The same things were measured in two ways. Each way mixes the same 9 hidden numbers, adds some noise and spreads widely along 5 directions of its own, which tell nothing about the thing.
(in the rows, 128 means zero)
Some things both ways: the first way, then the second way.
[193  92 142 118 123 146 117 217 128 114  96 122  86 126 113 130 196 150
 155]
[114 103 106  88 128 112 135 130  95  72 134 123 113 136 133 140 143 101
 112]

[136 101 116 161 125 102 144 169 134 132 113 154 106 118 166 129 184 127
 145]
[ 94  99 143 153  46 167  90 139 171 124 116 122  88  93 162 153 146 150
 149]

[127 164  68 185 157 179 104 182 122 119 120 134  91 139 125 115 186  89
  64]
[152 159 160 150 163  85 143 131 104 164 137 149 141 128  77  91 149 151
 125]

[197 121 122 141 123 146 121 192 143 145 132 136  65  60 125 150 178 123
 107]
[ 89 145  94 169 101 126 151 101 112 114 107 185 139 117 115 141 139 142
  96]

[160 129 152 149 126 141 119 181  95 137 111 123  37 145 100 172 157 112
 141]
[138 130  82 110 203  85 142  93 140 127 118 102 161 163  87 103  97 133
  86]

[106 173 177 156 116 123 146 126 150 155 154 117 101 143 113 142 117 103
 146]
[116 142 125 146 143 122 133 115 150 161 138 119 153 144 133 110 112 140
 130]

[145  88 106 150 140 127 137 141 104 124 115 200 112 127 193 142 169 123
 158]
[123 127 138 153 113 136 127 125 125 123 133 117 127 114 135 133 111 134
 154]

[106 125 128 193 173 193 153 162  90 103 149 159  90  97 174 168 120 101
  97]
[140 122 156 130 115  95 122 137 162  85 100 111 112 116  96 145  85 163
 127]

[203 108 109 104 200  74 167 176 123 133  70 149 143 205 119 114 184 104
 122]
[135  83 188  64  60 137 119 187 144 138 135 105 100 100 157 158 111 112
 188]

[165 114 130 145 132  93 142 145 102 126 108 124 132 135 157 130 149 122
 120]
[143  82 116  84 139 112 120 100 172 105 117  66 123 131 112 154  85 111
 133]

[194  28 169  63 142  87  99 200 137 109  63 150 124 144 118 133 151 150
 173]
[163 126 150  90 157  86 134 123 102 107 140  97 121 140 113 108 146 123
 148]

[ 85 170 150 186 116 111 162  75 139 163 158 120 184 124 166 119  95 119
 125]
[120 150 100 142 113 125 150  82  81 138 119 137 151 126 119  96 187 135
 147]

[111 150  84 195 189 160 175 121 119 171 116  91 218 138 167  92 190 159
  69]
[ 75  89 115 139  66 143 117 145 128  94 132 135 112 113 131 165 148 109
 103]

[171  99 139 130 121 129 133 147 127 159 128 179  81 129 116 153 145 121
 158]
[128 104 146 146 144 146 131 103 156 139 119 102 133 117 110 131  80 114
 124]

[ 80 119 155 169 161 145  91 103 142 122 123 116 140 161 164 135 110 144
 124]
[129 145 128  87 129 113 149 131  93 146 126 151 131 137 149  97 158 135
 145]

[177  94 164 119  83 140  49 183 130  98 129  79  47  89 146 123 205 158
 118]
[151  81  76  76 190 111 125 107 108  97 113 103  99 116 101 124 124 119
  95]

[112  74 205 130 129 174  99 130 123 118 159 153  64 102 151 181  96 145
 158]
[ 86 126 134 133 105 127 117 157 204 115 138 137 123 153 186 190  64 137
 103]

[168  84 180 101 109 121  96 127 136 129 132 158 118  89 143 149  89 136
 155]
[128 165 130 156 102 134 135 122 131 124 123 144 151 138 134 141 126 133
 141]

[149 101 137 137 144 160 120 126 111 139 123 139 154 159 118 116 115 145
 116]
[110 174 140 167 127 108 149 126 116 153 157 130 193 171 118 115 135 115
 133]

[ 60 161 135 192 154 157 114  96 147 146 140 105 156 109 180 134 127 134
 101]
[137 114 131  96 122 122 134 142  98 122 110 158  95 102 118 120 157 135
 125]

[112  96 141 152 102 162 127 121 122 163 144 200 115 113 138 146 120 137
 182]
[137  91 173 118 112 158 126 134 113 119 126 136  89  98 124 145 142  97
 134]

[173 122 155 112 106 108 123 192 150 149 109 130  91  83 113 146 171 116
 156]
[167 106 146 103 130 123 129 133  79 112  98 135  92  83  74 104 159 133
 140]

[159 159 132 145 145 131 168 169 144 152 129 119 129 111 128 124 181 117
 118]
[ 94 104 156  97  43 126 141 192  87 127 142 178 108  91 150 160 149 112
 157]

[185 112 148 115 105 130 138 215 152 137 133 121  81  89 105 121 199 125
 130]
[120 115 111 129 173  77 154  86  87 113 147 131 129 130  97 114 143 124
 107]

Other things, the second way, with their names:
Q_616: [177  86 146 112 160 154 122  76 126 104  81  86  86  81  93  91 103 135
 151]
Q_57: [121 134 109 192 170 160 138  84 123 117 118 138 129 114 116 130  97 129
  96]
Q_557: [105  92 122 128  90 147  97 162 145 102 123 158  62  97 149 184 158 138
  94]
Q_234: [112 177 133 185 102 140 129 110 169 132 122 137 169 152 137 143 108 136
 126]
Q_806: [116 134 117 184 116 163 108 157 143 152 123 125 145 113 108 125 102 142
 115]
Q_872: [107 146 155 155  33 164 101 194 154 145 118 154 119 105 147 149 143 151
 155]
Q_499: [114 133 141 129  41 129 116 158 156 108 108 135 130 115 129 147 127 147
 158]
Q_143: [130 152 155 117 181  92 162 106 106 166 156 156 152 158 131 102 134 115
 120]
Q_472: [148 128  82 103 145 137 122 123 123  94  98 140 109 127 121 146 145 133
  97]
Q_678: [156 108  99 123 217 115 132  66 143 123 113 106 115 130 103 116  99 132
  95]
Q_846: [136 121 144 150 108 137 117 127 137 132 124  99 138 113 103 120 114 125
 150]
Q_427: [100  87  92  81 150 121 136  85 130  97 129 125 105 141 153 134 146 103
  92]
Q_98: [154 107 134 119 106 133 123 135  79  96  97 136  80  76  94 115 172 144
 142]
Q_960: [136  96 115  24 165  83 157 157  76 132 138 142 114 131 127 117 135 105
 122]
Q_405: [114 116 105 130 160 106 129  96 139 107 133 118 118 143 129 138 135 136
  94]
Q_144: [129 119 125 119 103 130  99 145 130 110 123 106 120 134 117 116 169 127
 127]
Q_231: [141 100 155  68 106 108 145 138  96 109 129 117 124 124 112 127 142  89
 153]
Q_306: [159  90 142  71  92 131 130 117 112  75 113 101  88  97 140 170 134 106
 176]
Q_883: [ 91 124 129  88 141  83 185 109  91 154 162 165 146 141 158 127 124 110
 136]
Q_334: [118 113  98  90 144 104 121 146 128 106 137 132 116 145 134 146 141 120
  92]
Q_599: [101 148 150 185 134 109 135 106 165 135 157 114 175 161 121 133  88 115
 117]
Q_479: [151 106 133 116 139 139 115  91 170 102 105  89 108 124 121 135 101 126
 132]
Q_654: [148  40 148  17 123 120 148 134  99 116 117 134  68  78 118 169 125  81
 141]
Q_37: [127 206 145 190 120 127 134 145 125 178 138 161 176 149 127  95 141 163
 141]
Q_241: [139  93 147  90 120 117 115 148 122 139 139  93 117 124 110 116 153 115
 140]
Q_188: [155  72 127 104 154 144 102 120 147  76  99  71  98 114  85 131  99 105
 104]
Q_380: [ 88 117 117 126  99 129 109 152 175 115 156 146 110 146 184 195 130 113
 101]
Q_727: [191 132 176 164 197 112 106  87 184 123 124  57 139 141  64 112  73 126
 130]
Q_415: [140 117 131 127 124 146 130  90 120 113  99 122 116 112 109 115 145 125
 130]
Q_719: [ 99 162  89 146 112 137 106 102 195  85 132 131 114 170 225 178 132 163
 113]
Q_881: [111 138  79 155 136 128 103 116 157 121 128  95 157 165 117 118 145 131
  93]
Q_290: [132 202 158 172  97 102 156 130  94 166 142 132 210 161  97  79 153 136
 173]
Q_957: [133  75 127  84 113 129 140  76 104 110 111  98 107 100 111 111 153 104
 157]
Q_75: [131 136 106 137 180  88 143  70 130 104 119 109 132 145 120  96 119 157
 114]
Q_84: [165 150 143 102 167 112 174  77  75 134 117 147 142 131 111  93 142 114
 151]
Q_736: [130 113  97 140 138 109 125  83 126  86 103 116 102 107 110 124 135 165
 119]
Q_940: [130 118 122 126  90 159 117  99 124  80 112 131  95 117 149 165 176 110
 130]
Q_822: [103  96 111  88  95 138 113 147 144 104 123 135 109 136 145 156 157 103
  97]
Q_319: [127 130  93 151 140 138 122  69 176  84 110 120 119 138 144 172 108 127
 102]
Q_655: [140 142 104 159 149 140 123  97 134 136 103 108 138 118 113  88 112 165
 139]
Q_620: [ 90  93 140 107  87 115 125 113 174  80 146 119 116 145 163 195 110  89
 121]
Q_637: [115 141 140 160  64 165 117 155 134 158 119 132 134 103 149 117 135 153
 168]
Q_660: [149 137 156 130 122 123 148 132 105 144 110 132 145 109  93 104 105 136
 160]
Q_96: [171  94 158  90 100 147 106 185 108 140 109 108 103  78  87 113 129 120
 165]
Q_523: [137 128 111 130 177 103 126  91 142  81 122  88 134 154 115 110  99 135
 107]
Q_589: [ 82 163  95 126  59 111 148 183  60 133 146 172 172 142 132 105 188 129
 135]
Q_789: [176 102 162 105 139 140 106 127 124  83 114  83  98 123  98 130 138 109
 137]
Q_315: [134 139 151 133 130 125 141 152 108 157 137 150 124 113 134 126 122 144
 145]
Q_610: [137  99 116  64 129 121 126 144 123 100 125 120 124 145 117 151 140  83
 105]
Q_708: [127 164 117 138 132  94 146 108  96 158 142 140 156 144 117 100 182 146
 138]
Q_173: [127 137 146 138 151 111 140 107 126 154 168  78 170 157 136 102 111 111
 161]
Q_891: [116 110 142 131 153 103 126 143 146 121 141 116 118 131 127 132  98 141
 109]
Q_625: [118 134 156 168  98 130 118 148 150 116 124 121 138 121 109 135  93 141
 133]
Q_78: [145 121 152 132  94 157 110 178 120 140 115 141 108  89 109 131 132 131
 147]
Q_220: [138 128  73 124 159 111 114  95 167 100 101 112 131 149 100 140 126 142
  79]
Q_44: [111 132 141 133  87  95 142 127 128 102 121 154 118 112 127 149 129 156
 141]
Q_333: [ 77 155  95 177  94 151 133 127 135 165 160 135 173 145 171 138 128 120
 138]
Q_559: [156 112 186 135 167 139 131 109 118 141 146 119 101 116 132 123 126 107
 140]
Q_813: [151 146  92 151 127 154  90 137 151  89  94  99 125 139 114 117 128 152
 109]
Q_713: [122 110 124 123 133  94 137 111 124 128 131 130 122 119 105 129 134 133
 120]
Q_665: [162 138 135 140 197 115 133 134  93 142 114 119 150 133  48  60 122 132
  97]
Q_686: [105 140 139 118 104 107 182 133  54 157 141 146 185 126 104  77 120 107
 171]

Some of these things the first way, each followed by its name:
[175 178 146 140 127 119 174 192 143 150 116 106 123 150  72 121 148 101
 136] | Q_231
[100 160 138 157 104 155 151 136 155 157 163 213  97 152 112 139 122  83
 185] | Q_559
[150 118 119 157 145 134 142 127 105 152 112 193 119 133 138 166 100 104
 154] | Q_234
[122 173 173 136 135 104 176 127 142 165 144 111 154 153 102 122 110  97
 121] | Q_708
[188 114 140  98 185 110  94 162 136 125  61  85 152 161 122 122 170 141
 108] | Q_813
[127 120 163 149  97 158 114 149 151 135 155 123 127  84 128 123 116 144
 132] | Q_599
[155  72 123 128 148 165  87 188  96 156  65 161  63 154  97 174 187 149
 170] | Q_665
[136 113 138 155 104 120  99 143 135 117 122 156 103 102 164 145 122 119
 151] | Q_479
[ 81 140 186 148 110 132  97  80 159 155 164 122 121  95 163 146  98 132
 138] | Q_678
[147 127 131 152 141 151 110 144 100 148  85 103 143 157 112 133 143 147
 128] | Q_610
[125 129 161 144 134 143 125 157 111 146 110 110 106 139 121 149 157 135
 146] | Q_334
[165 136 150 123 143 134  99 142 121 139 109 119 100 128 124 150 144 118
 123] | Q_472
[218  90 117 109  96 160  94 197 134 133 138 209   4  93 119 154 204 114
 165] | Q_57
[126  72 153 124 131  95 104  95 144 157  98 211 139 120 162 172  73 131
 203] | Q_84
[150 115 143 134 144 118 126 141 125 148 109 134 126 126 136 142 144 124
 129] | Q_872
[113 111 171 145 152 133 136 152 141 128 109 129 133 130 150 156 123 141
 164] | Q_523
[140 133 130 170 142 117 134 159 123 118 110 110 137  90 168 142 134 120
 109] | Q_499
[142 102 212  95  73 128  73 125 149 144 150 108 104  60 138 141 121 154
 156] | Q_78
[187 118 158 101 139  83 167 138 135 124 127 162 159 124 152 121 115 106
 143] | Q_306
[145  97 134 143 145 103 163 144 136 155  99 149 188 106 153 134 123 145
 152] | Q_620
[103  85 180 157  65 123 116 137 120 143 149 142  92  42 179 164 130 147
 171] | Q_713
[100 166 140 189 115 145 134 136 101 150 118  80 135 154 130 126 152 138
 124] | Q_881
[201 103 148  97 114  69 142 140 129 162 104 144 116 148 129 126 177 131
 165] | Q_333
[144  99 110 156 123 128 135 176 103 131 104 181  90  99 167 156 184 117
 161] | Q_98
[ 87 143 161 155 133 175  68 113 185 130 156 103 140 128 126 107 102 140
  98] | Q_143
[126 153  76 197 145 159 129 170  94 118 112 106 125 187 133  93 202 122
  83] | Q_241
[159 123 178  98 139 148 101 143 155 124 164 123  91 128 120 121 141 118
 102] | Q_315
[120 173 108 173 195 152 125 149 116 131 101  82 119 196 130 123 193 121
  81] | Q_960
[124 117 131 145 102 130  96 134 123 124 119 169 133 102 153 133 110 113
 147] | Q_727
[139 131  82 181 171 122 150 180 131 149  78 140 116 178 127 133 199 124
 137] | Q_427
[150  98 164 140 114 143 120 186 146 101 157 135  82  40 163 146 135 124
 116] | Q_44
